The groups are shells around one centre, one inside the other: the same stretched ball of 7 dimensions in 6 sizes.
(in the rows, 128 means zero)
Known rows, each followed by its group:
[129 194 100 176 142 111 146 158 141 185 116 138  95]	(2)
[133 194  98 172 133 135 141 145 120 168 119 127 104]	(5)
[134 207  88 177 125 114 139 161 130 202 126 114 104]	(2)
[117 187  91 147 137 146 134 146 123 155 138 108 123]	(4)
[116 179 104 160  83 159 127 146 130 158 119 131 115]	(1)
[102 198 112 131  81 165 127 158 113 155 119 105 112]	(3)
[ 96 215 133 112 118 148 130 158  99 139 131 121  95]	(4)
[124 212 106 154  83 141 112 147 106 174 152 123 113]	(2)
[118 192  91 161 135 135 144 153 132 170 121 109 111]	(0)
[136 186  98 187 113 136 134 135 127 168 122 145 105]	(2)
[110 189  99 179 115 133 140 138 143 157 123 133 102]	(1)
[143 196  97 143 171 127 128 150 103 167 156 126 120]	(4)
[116 216 112 139 146 135 131 142  97 147 149 117 103]	(5)
[109 218  95 164 152 119 143 139 119 158 144 105 100]	(0)
[156 178  81 184 119 130 128 154 132 200 129 133 124]	(3)
[103 225 125 108 115 146 129 170  91 160 131  99 100]	(3)
[129 189  83 194 144 116 145 138 144 175 129 130 106]	(1)
[136 185 111 133 153 142 135 161 109 163 123 133 112]	(0)
[139 183  80 206 144 102 146 148 159 197 123 142 103]	(3)
[135 208  86 159 145 127 130 148 109 178 151 104 118]	(5)
[126 179  93 180  98 129 133 155 152 187 119 137 111]	(5)
[125 185 102 166 147 131 152 155 135 167 101 131  98]	(2)
[113 209 108 136 117 129 130 170 121 181 133 111 106]	(1)
[118 197 110 164  99 147 141 152 122 166 101 126  96]	(4)
[116 225 121 127 129 139 128 154  87 156 140 113  98]	(0)
[126 180  96 183 122 115 145 161 160 191 109 144 100]	(2)
[133 171 120 132 121 159 129 158 114 153 113 150 113]	(3)
[139 194  93 178 155 124 141 140 121 169 132 133 106]	(0)
[151 188  83 187 146 132 138 136 118 175 131 130 115]	(3)
[133 208  86 158 158 128 132 141 105 167 156 105 118]	(1)
[130 195  87 178 120 117 125 147 137 186 151 130 115]	(1)
[116 219  91 149 136 118 130 158 118 183 154  96 112]	(0)
[ 95 187 128 113  93 165 130 165 119 143 111 125 106]	(2)
[124 205  84 186 130 117 142 146 135 184 131 112 104]	(5)
[108 195 113 160 103 142 134 143 128 152 122 135  99]	(5)
[109 214  99 140 127 130 124 151 114 164 159 103 114]	(5)
[135 195  95 178 146 130 139 132 117 159 134 134 106]	(4)
[104 177 109 155  76 144 132 164 154 173 109 134 108]	(3)
[101 219 122 111 105 157 115 150  87 140 155 107 111]	(4)
[119 183 109 135 125 161 126 141 109 137 137 130 120]	(1)
[105 208  92 178 142 112 142 137 140 161 145 118 100]	(2)
[138 170 102 156 113 153 125 148 124 163 127 145 122]	(0)
[129 188 109 112 134 155 122 166 100 162 139 116 126]	(4)
[126 200 113 117 166 152 125 140  82 131 157 122 118]	(3)
[122 198 117 119 166 147 139 155  96 143 127 121 106]	(0)
[123 214 106 155 132 123 139 158 115 178 126 118  96]	(1)
[103 215 130 101 100 167 116 155  81 138 142 110 109]	(4)
[130 187  94 180 140 121 148 151 141 178 113 134 100]	(1)
[111 213  97 137 128 127 132 167 120 181 142  93 112]	(3)
[114 182 111 160  93 144 134 154 140 165 111 141 103]	(5)
[101 197 112 166  86 128 134 155 147 171 118 135  94]	(2)
[129 200  97 152 159 120 130 147 117 166 157 127 113]	(1)
[110 226  95 165 103 121 124 146 119 179 156 102 106]	(0)
[121 211  93 162 149 134 135 132 105 151 149 107 110]	(0)
[120 182  94 150 102 134 125 169 144 189 132 120 122]	(3)
[125 207  93 164 176 123 144 134 111 152 145 114 106]	(2)
[125 177  95 166 150 128 139 145 140 161 132 138 112]	(5)
[150 175  91 162 126 137 126 158 127 188 131 137 125]	(4)
[117 209  99 132 142 142 129 150 101 156 150  99 118]	(5)
[105 213 122 122 136 128 133 165 113 160 137 120  97]	(4)

New rows. What belongs after each?
[119 219 110 141 107 135 119 153 101 170 152 114 108]	(5)
[125 197  90 176 132 114 143 159 143 191 122 120 103]	(5)
[139 194 105 125 188 135 134 153  95 154 147 125 117]	(3)
[135 204  99 149 131 120 120 158 115 186 158 126 116]	(2)
[110 214 108 128 151 140 127 142  96 140 159 107 112]	(1)
[131 197  93 175 139 124 144 151 129 179 120 122 103]	(5)
[119 207 107 151  67 165 120 146 100 163 127 110 113]	(3)
[120 206  90 193  91 126 134 143 137 185 128 119 103]	(1)
[125 215 106 168  70 149 117 139 102 170 139 120 107]	(3)
[123 217  99 169 122 130 136 143 109 170 134 112 100]	(5)
[113 200 119 152  81 148 131 158 121 167 109 132  96]	(0)
[137 167  90 167 145 125 137 157 148 180 127 143 118]	(0)
[128 202  82 169 147 123 136 145 123 176 147 105 117]	(5)
[102 221 119 115 115 153 126 156  90 147 140  98 106]	(1)
[101 216 124 147  97 135 133 155 117 160 122 127  87]	(2)
[107 220 118 144 138 143 137 134  93 133 137 117  94]	(3)
[105 198 122 122  99 156 131 166 114 157 113 118 104]	(1)
[128 183  87 178 158 108 152 161 155 190 116 128 104]	(2)
[105 197 118 137 155 145 141 137 109 124 130 129  99]	(3)
[103 220 120 137 113 142 138 156 105 156 119 110  91]	(0)
[107 216 112 127 112 140 128 164 107 167 136 102 106]	(5)
[107 192 112 123 123 166 122 138 100 125 147 118 121]	(3)
[110 218 128 115  92 170 116 147  75 137 139 113 107]	(2)
[118 177  90 188 119 114 140 151 167 182 123 143 106]	(2)
[112 202 109 120 102 152 118 163 108 164 144 107 120]	(0)
[129 218  94 185  99 123 135 150 120 193 125 113  97]	(3)
[117 207 107 135 142 119 134 170 123 180 138 116 105]	(0)
[116 170 110 136 119 150 132 161 135 157 117 138 116]	(1)
[116 175 107 135 119 149 136 167 134 166 111 125 115]	(0)
[119 176 102 162 138 131 140 150 143 160 122 142 107]	(5)
[131 174 105 144 111 160 129 153 118 159 118 133 120]	(5)
[133 172  84 173 132 122 132 155 152 187 137 135 123]	(0)
[122 204 102 151 105 141 113 140 108 161 162 124 119]	(2)
[108 173 117 137 107 158 131 153 131 144 117 140 111]	(0)
[140 179  85 174 110 139 123 145 131 180 140 131 126]	(1)
[106 197 115 157  83 144 127 148 129 159 124 134 101]	(1)
[121 191  98 142 126 127 131 171 134 186 133 118 116]	(0)
[124 167  96 149 174 130 142 151 142 154 132 137 118]	(3)
[111 177 112 145 143 132 149 166 146 162 103 138  99]	(2)
[115 214 104 160 119 140 130 133 105 150 144 115 104]	(5)
[101 214 124 133 110 136 136 164 116 162 119 118  91]	(0)
[117 212 105 154 153 131 137 136 106 147 143 119 101]	(1)
[111 215  98 139 134 129 130 156 113 169 150  97 112]	(5)
[ 99 211 119 140 105 163 134 136  98 128 123 112  99]	(3)
[122 209  92 175 100 116 126 155 134 195 144 118 108]	(1)
[127 172 106 135 145 151 135 155 121 152 123 133 119]	(5)
[111 198 102 155  88 148 121 144 122 160 141 120 115]	(5)
[124 232  96 162 122 128 131 144  96 176 145  95 103]	(3)
